There are 3 nested groupings, the coarsest first. Each group lies inside one group of the grouping before and may be the whole of it. The rows also spread widely along 12 directions, which tell nothing about the answers.
Some rows, each with its group in each grouping after it:
[ -7  20 -16  35 -19  11 -29 -17 -11  -2 -33 -11  50   5  12 -17 -39  33
  18] => Z987 Keta Res
[  8  -7  18  -6 -12  40  11 -15 -29  36 -21  37  -4 -30 -18   4  10   2
 -26] => Z572 Lepu Lum
[  2 -14   6   8 -14  22  20 -10   3   1  13 -10 -34 -21   3   9   8  -9
  -5] => Z987 Keta rus
[ 19  31 -32  28   8  16   4  -4   7  -3   8 -13   0 -29  -5   7  -8   0
  29] => Z362 zom Zuvi
[ 22  -8  15  10  -6 -18   3 -46   5  -8   5  13  -3  -2 -13  -2   2 -10
  21] => Z362 Siraz gal
[ 30  -1 -15  -4  14 -26  10  -7   5 -11  -2 -17   3  -6  22   4   6 -26
  22] => Z987 reke Mut
[ -5 -25  -9  24 -33   5 -14  -1  16  13  -8  -4  17  -6 -23   5 -38  35
  12] => Z987 Ribal Tubu
[  3  10 -11  36   3   6 -16 -25 -10  -1 -52  21  10  -2  36 -29  -2 -15
  -1] => Z987 Ribal Ros
[  5 -15 -24  24 -32  21 -59 -18 -22  27 -27  -4  17  14  -2   1 -20  26
  24] => Z572 deked Rovo
[  6 -38  14 -16 -15  -4  -6  -7  10   4   1  -8   2  -6   7   8  -2   4
  -4] => Z572 Pumip futo
[ -9  13  -4  12   7   3   3  -9  -1   4  21  -8 -15   6  11  -3  26  -4
  12] => Z572 vezud tade
[-21   2 -11  24  25   7  -5  21 -26  26 -11  -7 -10   3   7  -2   2  -4
  -6] => Z572 Lepu febu
[ 15   6   1  -2  20  -6 -10   9 -12   4   4  13   6 -12 -18  11   3  -2
  -8] => Z362 Siraz nagom
[-18  20  10  31  26  -1 -23   9 -11   6  -3  33   3 -15 -19  -6  -3  17
  -9] => Z572 Pumip Ragel
[-12 -17  21   4  -8  16   0  10  -4   5  12  10   0 -30 -45  15 -19  21
 -23] => Z572 deked vef
[-16  -4 -11  14   2  34  -4  -8 -38   0 -10 -31 -28  -4  45  -1   3 -24
 -17] => Z572 Lepu Ponu
[ -7   4   2  13  -3 -39   7   8  37 -37  -7 -25  54   2 -13 -19 -35  17
   0] => Z987 Ribal gabo
[-28 -10   8  31  37 -17  -9   1 -15 -22  21  -8   2  -6  28  16 -47  -7
  10] => Z987 kot Pevof
[  3 -31  26 -26 -40  -1 -25   2  13 -21 -31  -6  40  -4 -22 -18  -5  28
 -49] => Z572 Pumip dabog
[  6   2  -4  16  -3   4  -2   8  20 -33 -13 -10  -9 -30   2 -10   1 -11
 -24] => Z987 kot Zumu
[ -7 -14  23  -2   7 -22 -37 -24 -10 -24   9  12  40  12  43   4 -27  10
  10] => Z987 Keta rus
[ 17 -33   0   7  -1  14  11 -16   2   5   4   0 -39 -23   7  14  -5 -24
   2] => Z362 zom Zuvi
[ 45 -10 -23  11   5 -13  -2  -3  -3 -24 -19 -20   8 -22 -17  -2 -19 -18
  -1] => Z987 Ribal Tubu
[ 21  33  11  -1  32  19  23 -17 -18  -5  17  35 -19 -45   0   8  29 -26
  -9] => Z572 Lepu Lum
[ 20  -7  -2   3  -3   3   3 -30 -15  10  -5  -2  -4  -5  14   1   6 -13
  19] => Z572 Pumip dabog
[ 60   7   5 -36  12 -28  30 -18 -39  -5  -5 -19  43  -2 -55   5   2 -19
  -8] => Z362 Siraz nagom
[  4   0  19  18  20 -13  -7 -22 -13 -14 -16  26  26 -14  19  -4 -29  -5
   5] => Z987 Keta rus
[ -3  -4   1  13 -21   2 -25  10  10 -11 -24  -4  18  -4  -9 -17  -4  19
 -19] => Z987 Keta rus
[ -5 -33  15   6  -4  -8   9   1  17 -27  18 -16 -16 -20  -2  12 -19  -8
 -15] => Z987 kot Zumu
[ 18 -43 -15  11 -28 -10 -30  -7  -1  22 -33 -17  17  11 -12  -3 -26  16
  22] => Z572 Pumip dabog
[-22  44   8  10  24   3  14   1 -26 -16  14 -16  31   0  -2  -3  -4   4
 -13] => Z362 Siraz gal
[-20  37  20  -2   9  11  -4 -18   4 -50  21  11  44 -17  37  -4 -15  13
 -20] => Z987 Ribal gabo
[-11 -31  10   8  -5  -2 -11 -37 -28 -18  -2 -31 -10  19  45  -4 -14 -21
  -6] => Z572 Lepu Lum
[-26  14  24   8  19   6  30 -12  -3   5  13  26  14 -13  19   3 -10   0
  -5] => Z987 Ribal gabo
[ 11   1  -7  10   3   5  28  28  33 -25 -22  -7  15 -50  -9  -3 -21  -5
 -24] => Z987 Ribal Ros
[-18  37  24  30  40  29 -13   3 -18 -11   7  60 -23 -45 -14  -5  17   1
 -36] => Z572 Pumip dabog
[-27 -29   3   9   3 -16   2 -13 -20  29 -12 -32   1  40  41  -6  -5  -8
  15] => Z572 Pumip futo

New rows, each followed by its group in each grouping:
[-27  32  -3  18   1  21  -2  13   6 -13   1  -2   8 -19  19  -3   2  15
 -15] => Z987 reke Mut
[-60 -14  15  59   2  12 -22  24  34  30  30  41 -10 -21 -34  18 -42  59
  19] => Z572 vezud tade
[ 15 -22  28 -13 -20  14  -7 -49 -44  25 -34  26   8  10  -3 -15  13  -6
 -18] => Z572 Pumip dabog
[  5 -55   6   6 -30  -8 -22   0  21  -5 -35 -11  16  -3  -4   0 -37   9
 -11] => Z362 Siraz gal
[  1  11  -6  17  -1  11 -18 -15 -48  18 -36   0  47  11  12  -8 -28  12
   7] => Z987 Keta rus
[-26   5  -3  26 -10  -7   5  18  53 -34   3 -29  19 -19   1 -11 -23  22
  -2] => Z572 vezud tade
[ 51 -30  -6  12   8   1 -20 -13 -11 -10 -21  20 -12 -36  -5  11 -20 -20
   5] => Z987 Keta rus
[ -4  63  -3  23  63 -14  35  13  -8 -24 -14   4  14 -30  17 -22  14 -36
 -15] => Z572 Lepu Lum
[  8  20 -27  43  20 -12  -1  16   4  14 -23  -7  -6 -11 -25 -15   2  -4
  21] => Z572 Pumip dabog
[ 34 -55  -9  -6  -6  24  12  -6 -13   5  -4 -21 -56 -26   0  20   4 -36
 -13] => Z572 vezud tade
[ -4  -9   5  19  10   7  -9  10 -21  -2  -5  -2   3 -13 -24   9 -26   5
 -16] => Z362 Siraz gal
[ 11  28  25  -9  35  17  19 -19 -47  -3  -3  34  -9 -26  -7  -9  37 -28
 -43] => Z572 Lepu febu
[ 29  -3   0   5  -3  10  12 -24 -23  12 -21   0  -5 -18 -23  -6   7 -13
  -5] => Z572 Pumip futo
[-19 -28 -28  55 -18 -23 -20  12  19  23 -69 -32   5  32   2 -32 -27   4
  15] => Z362 Siraz gal
[  6 -23  -1  -5   7 -20 -39  26  19   0 -20  27  29  -2   8  -4 -12  11
 -10] => Z987 Ribal gabo
[ -6  39   1  40   5   7  -9 -20  10  -3  26  36  -2 -16 -16  -6  11  20
  24] => Z987 Ribal Ros
[-14   2  13   5 -28  -3  21 -30  24  -3 -20 -14  37   0  22 -19 -12  14
  11] => Z572 Pumip dabog
[ -2 -23  -4  20 -14   1 -11  -3  34 -29   6 -21 -37 -11   1  -7   4  -9
 -13] => Z362 zom Zuvi
[ -6 -59  18  -1 -24  -3  11 -42  -7  26  -5  -1 -38  20  40   8   4 -21
  13] => Z987 reke Mut
[ -4  18 -46  35   5   5 -28  20  -4   0 -28 -29   6   8  28 -15  -2  -2
   6] => Z987 Ribal Tubu
[ -4 -50  32  -3  -1  -9 -23  -9 -15  17 -22  34   5   5 -16  -3 -18   2
 -29] => Z362 zom Zuvi
[-14   4  20  38  -1  17 -19 -17 -33 -36  17  -7  -4 -17 -53   5 -37  20
 -29] => Z362 Siraz gal
[ -5  -8  -8  22 -35  15 -23 -11   7   0 -32 -12   8  -7  -5 -19  -9  17
  -7] => Z572 Lepu Ponu
[ -7  22   0  40 -22  46 -27 -45 -11   1 -13  32   5 -23  36  -3 -18  20
  19] => Z987 Keta rus
[-47 -10   3  31 -15  34   1  21  -3  25 -28   2 -12  -2   3 -13  -7  15
 -41] => Z987 Ribal Tubu
[  1 -34  22   4 -34  15 -17 -34  24 -17  -5  14 -19 -12  11  -7   2   2
 -19] => Z362 zom Zuvi
[  6 -11   8   5   1  -2 -12  -7  -9   4  22   6 -24   2  -7   5  20  -3
   2] => Z987 Keta rus
[ -3 -19   6  14  -3  -9  -9  -3  21  -8  -3   2 -11  -7   3   0  -4  -3
  -1] => Z362 Siraz gal
[  9  11   2  -7  34  -3   7   7 -25 -22   6  -7 -30  -9  20  -2  35 -39
 -30] => Z987 reke Mut
[  0 -23  19   0 -11   4  16 -35   4  -8 -14  -4   9 -13  32  -1 -19  -9
   3] => Z572 Pumip dabog
[ -5  -8  35 -27  -5  31  -3 -49 -31 -31  40   2 -17  -5  62  14  19 -16
 -24] => Z987 Keta Res
[-11   3   3  41  19   1 -29  12  11  22 -38  50  13 -29 -12  -9 -23  20
   2] => Z572 Pumip futo
[  1   9   0  10   9 -14  -4   4   3  -7 -15  -6   6   0  -7 -20  15  -5
  -9] => Z572 Pumip dabog
[ 28  -1  12 -24   2   1  16  -4 -10   8  -3  12   3 -19 -26  -3  32 -13
 -21] => Z572 Lepu Lum
[  0   9 -10  50   9  -3  -7  -3  27 -41 -17  -7   2 -35 -14 -12 -41   1
  -3] => Z362 zom Zuvi
[-18 -27   1  -3 -14  11  -9  19  12   1  26 -26 -15   0   6  20  -2  10
  -8] => Z362 Siraz gal
[-20   4  16  -2 -10   4 -15 -10 -18  30  22  15   9  24   1   1  22  23
  10] => Z987 Keta rus
[  5  17  11 -11 -18  27 -18 -42 -48  49  14  31  17  16  -4   6  28  24
  24] => Z572 Pumip dabog
[  5  53  -1  12  16  21  38  -4  19 -52 -18 -12   8 -56  18 -23  16 -23
 -36] => Z572 Lepu febu
[  0  -6   1  10 -14  10 -15 -24 -19   0  16 -12   5   8  14   9 -11  11
  19] => Z987 Keta rus
[-13  -7  10   5 -21  17   8 -12 -11  27 -21   3  31  -4  -2  -2 -20  19
  -1] => Z572 Lepu Lum
[ 45   9 -27  15   2  18  16   9  -5   6 -26  -6  -6 -41 -22   2  -1 -16
   3] => Z987 Keta rus
[ -8 -10  -2  25   9   0 -15   7 -17   0   2  -9 -19   3  -2  -1  -3  -4
  -5] => Z987 Keta rus
[ 16  11 -12   4   1  -7   8   5   9 -10 -25 -25  20 -15  -4 -14   3  -4
  -4] => Z572 Pumip futo
[-12  10  -3  19  -5  19 -38 -21 -21 -17 -19   1  22  -8  38  -9 -21   9
  -6] => Z572 Lepu Ponu
[ 32   3   4  -4 -15  12 -17 -27 -24   9   3  15  -3 -11 -39   0  22  11
   0] => Z572 Pumip Ragel
[ -8  11 -14  -8  10  -3  -9  32  -3   8  14 -13  18   8   4   4  13  10
  -8] => Z987 Ribal Tubu
[ 19  -6   4  -8  -4 -23 -12 -16  37  -3  29   9  -5  -8   6   6  26   4
  31] => Z572 Pumip futo
[-25 -43  10   4 -34   2 -16  -5   1  15  -4 -26  -9  30   3  -2  -2  13
 -10] => Z362 Siraz gal
[-11 -44   9   7 -29   5   2  10  18   6 -37 -15   8 -12 -26  -7 -29  11
 -28] => Z572 deked Rovo
[  3 -26 -20  13 -29  15  -2   9  17   0  -8 -34 -31  -8   9   1   9  -9
  -4] => Z987 kot Zumu
[  3  27 -12  -8   9  19 -28  23 -24   2  -5   0  41  -7  20   5   1  16
  -9] => Z987 Keta rus
[ -3  37  22  11  17 -13  -9 -14   7 -24 -22  37  35 -12  -8 -27  13   3
 -24] => Z362 Siraz gal
[ 21 -16 -22  20 -16   3 -48  -5 -22   0 -11 -20  14   0 -22   6 -28  23
  16] => Z572 Pumip Ragel
[ 10   9 -16  14 -21  -1 -16 -19   0  16 -38  -4  41  13  27 -17  -7  11
  28] => Z987 Keta rus
[  2 -17  12   3   1   6  -3 -16 -20   5  -9   6 -15  -6   2  -2   7  -9
 -15] => Z572 Pumip Ragel
[ -9  20 -16  26   8  -1   8  10  13  -4 -13 -10  30 -21  12   0 -30   9
  18] => Z987 kot Pevof
[-40 -20  -9   7  -5  10 -12   8  11  15  23 -29 -36  17  64  10  19  -9
  13] => Z572 deked vef
[-13 -36   6  19 -47  27  10 -27  25  -9  -4 -26 -27 -19  13   0 -15   5
  -4] => Z572 Lepu Lum
[-19  -9  16  24  -6  16  40 -19 -13  17 -21  -7 -11 -13 -15 -12  -9  -5
 -17] => Z572 Lepu febu
[-34 -17  -6  16  -9 -26 -26  22  19 -22   6 -52  -1  25   7 -17  -3  11
 -10] => Z572 Lepu Ponu
[  2   4   1   9 -17  28   0 -24 -14   6 -14  12  -4  -5  10  -9  10  -1
 -15] => Z987 Ribal gabo
[ 20 -11  -3  24 -20   1 -28 -20  14 -51 -30 -23   1 -24 -10 -21 -15   0
 -23] => Z572 Pumip futo
[ -1 -20  23 -17 -30  -1  -5 -43 -10  -3  -1  -9  26  16   9  -5  -2   6
  -3] => Z572 deked Rovo
[-24  39  16  20  -2  14  -9 -14   0 -15  16  25  13 -15  -8  -5   7  27
  -9] => Z987 reke Mut
[-48   9   3  22 -27  33 -26   3  -9  14  -1  -1   2  12  15  -8   6  29
 -17] => Z987 kot Zumu
[-31  30   6  28  -1  -3  22  25   5  23   5  -7  27  -5 -74 -12  -5  43
  -6] => Z572 Lepu febu
[  7   0  -5  10   2  10 -45 -25 -40  36  -7  22  -5  18  12  -2  22   7
  19] => Z572 Pumip futo
[-27 -25   4  10 -21 -12 -15  30   5   9 -23 -30  49   9 -34  -5 -47  46
 -16] => Z572 Pumip Ragel
[-15   1 -20  26  -2  -5  -7   6  19 -13 -10 -35  -8  10  25 -17   1  -7
   1] => Z362 zom Zuvi
[ 47 -17 -28  -1  17 -37  -7  37  14  26 -23 -11 -14  -4 -50  -9  35 -16
   8] => Z572 Pumip futo
[ 10  10 -11  15 -16  31   2  -9   3 -18 -14 -13 -19 -26  25  -7  13 -12
 -14] => Z987 Keta rus
[ -1 -22  -5  30  -1 -22 -16   8  31 -26  -6 -17 -15  -6   9  -9 -12  -5
   3] => Z987 Keta rus
[ -1  20  -8  46 -21  47 -10 -26  -4  -6 -32  14   2 -47  -8  -7 -29  14
  -2] => Z572 deked vef
[-36 -30  14   7   7 -10  -3  28  29  15  30   1 -20  -1   2  12   3  14
  -2] => Z572 Lepu febu
[-22  19  -2  31   7 -30 -13  17  46 -36   8 -16  21 -12 -10 -14 -16  26
   7] => Z572 Pumip Ragel
[  3   1  -4  20 -10  -8 -20 -12   0   4 -43   2  18   6   1 -27   0   7
  -4] => Z572 Pumip Ragel
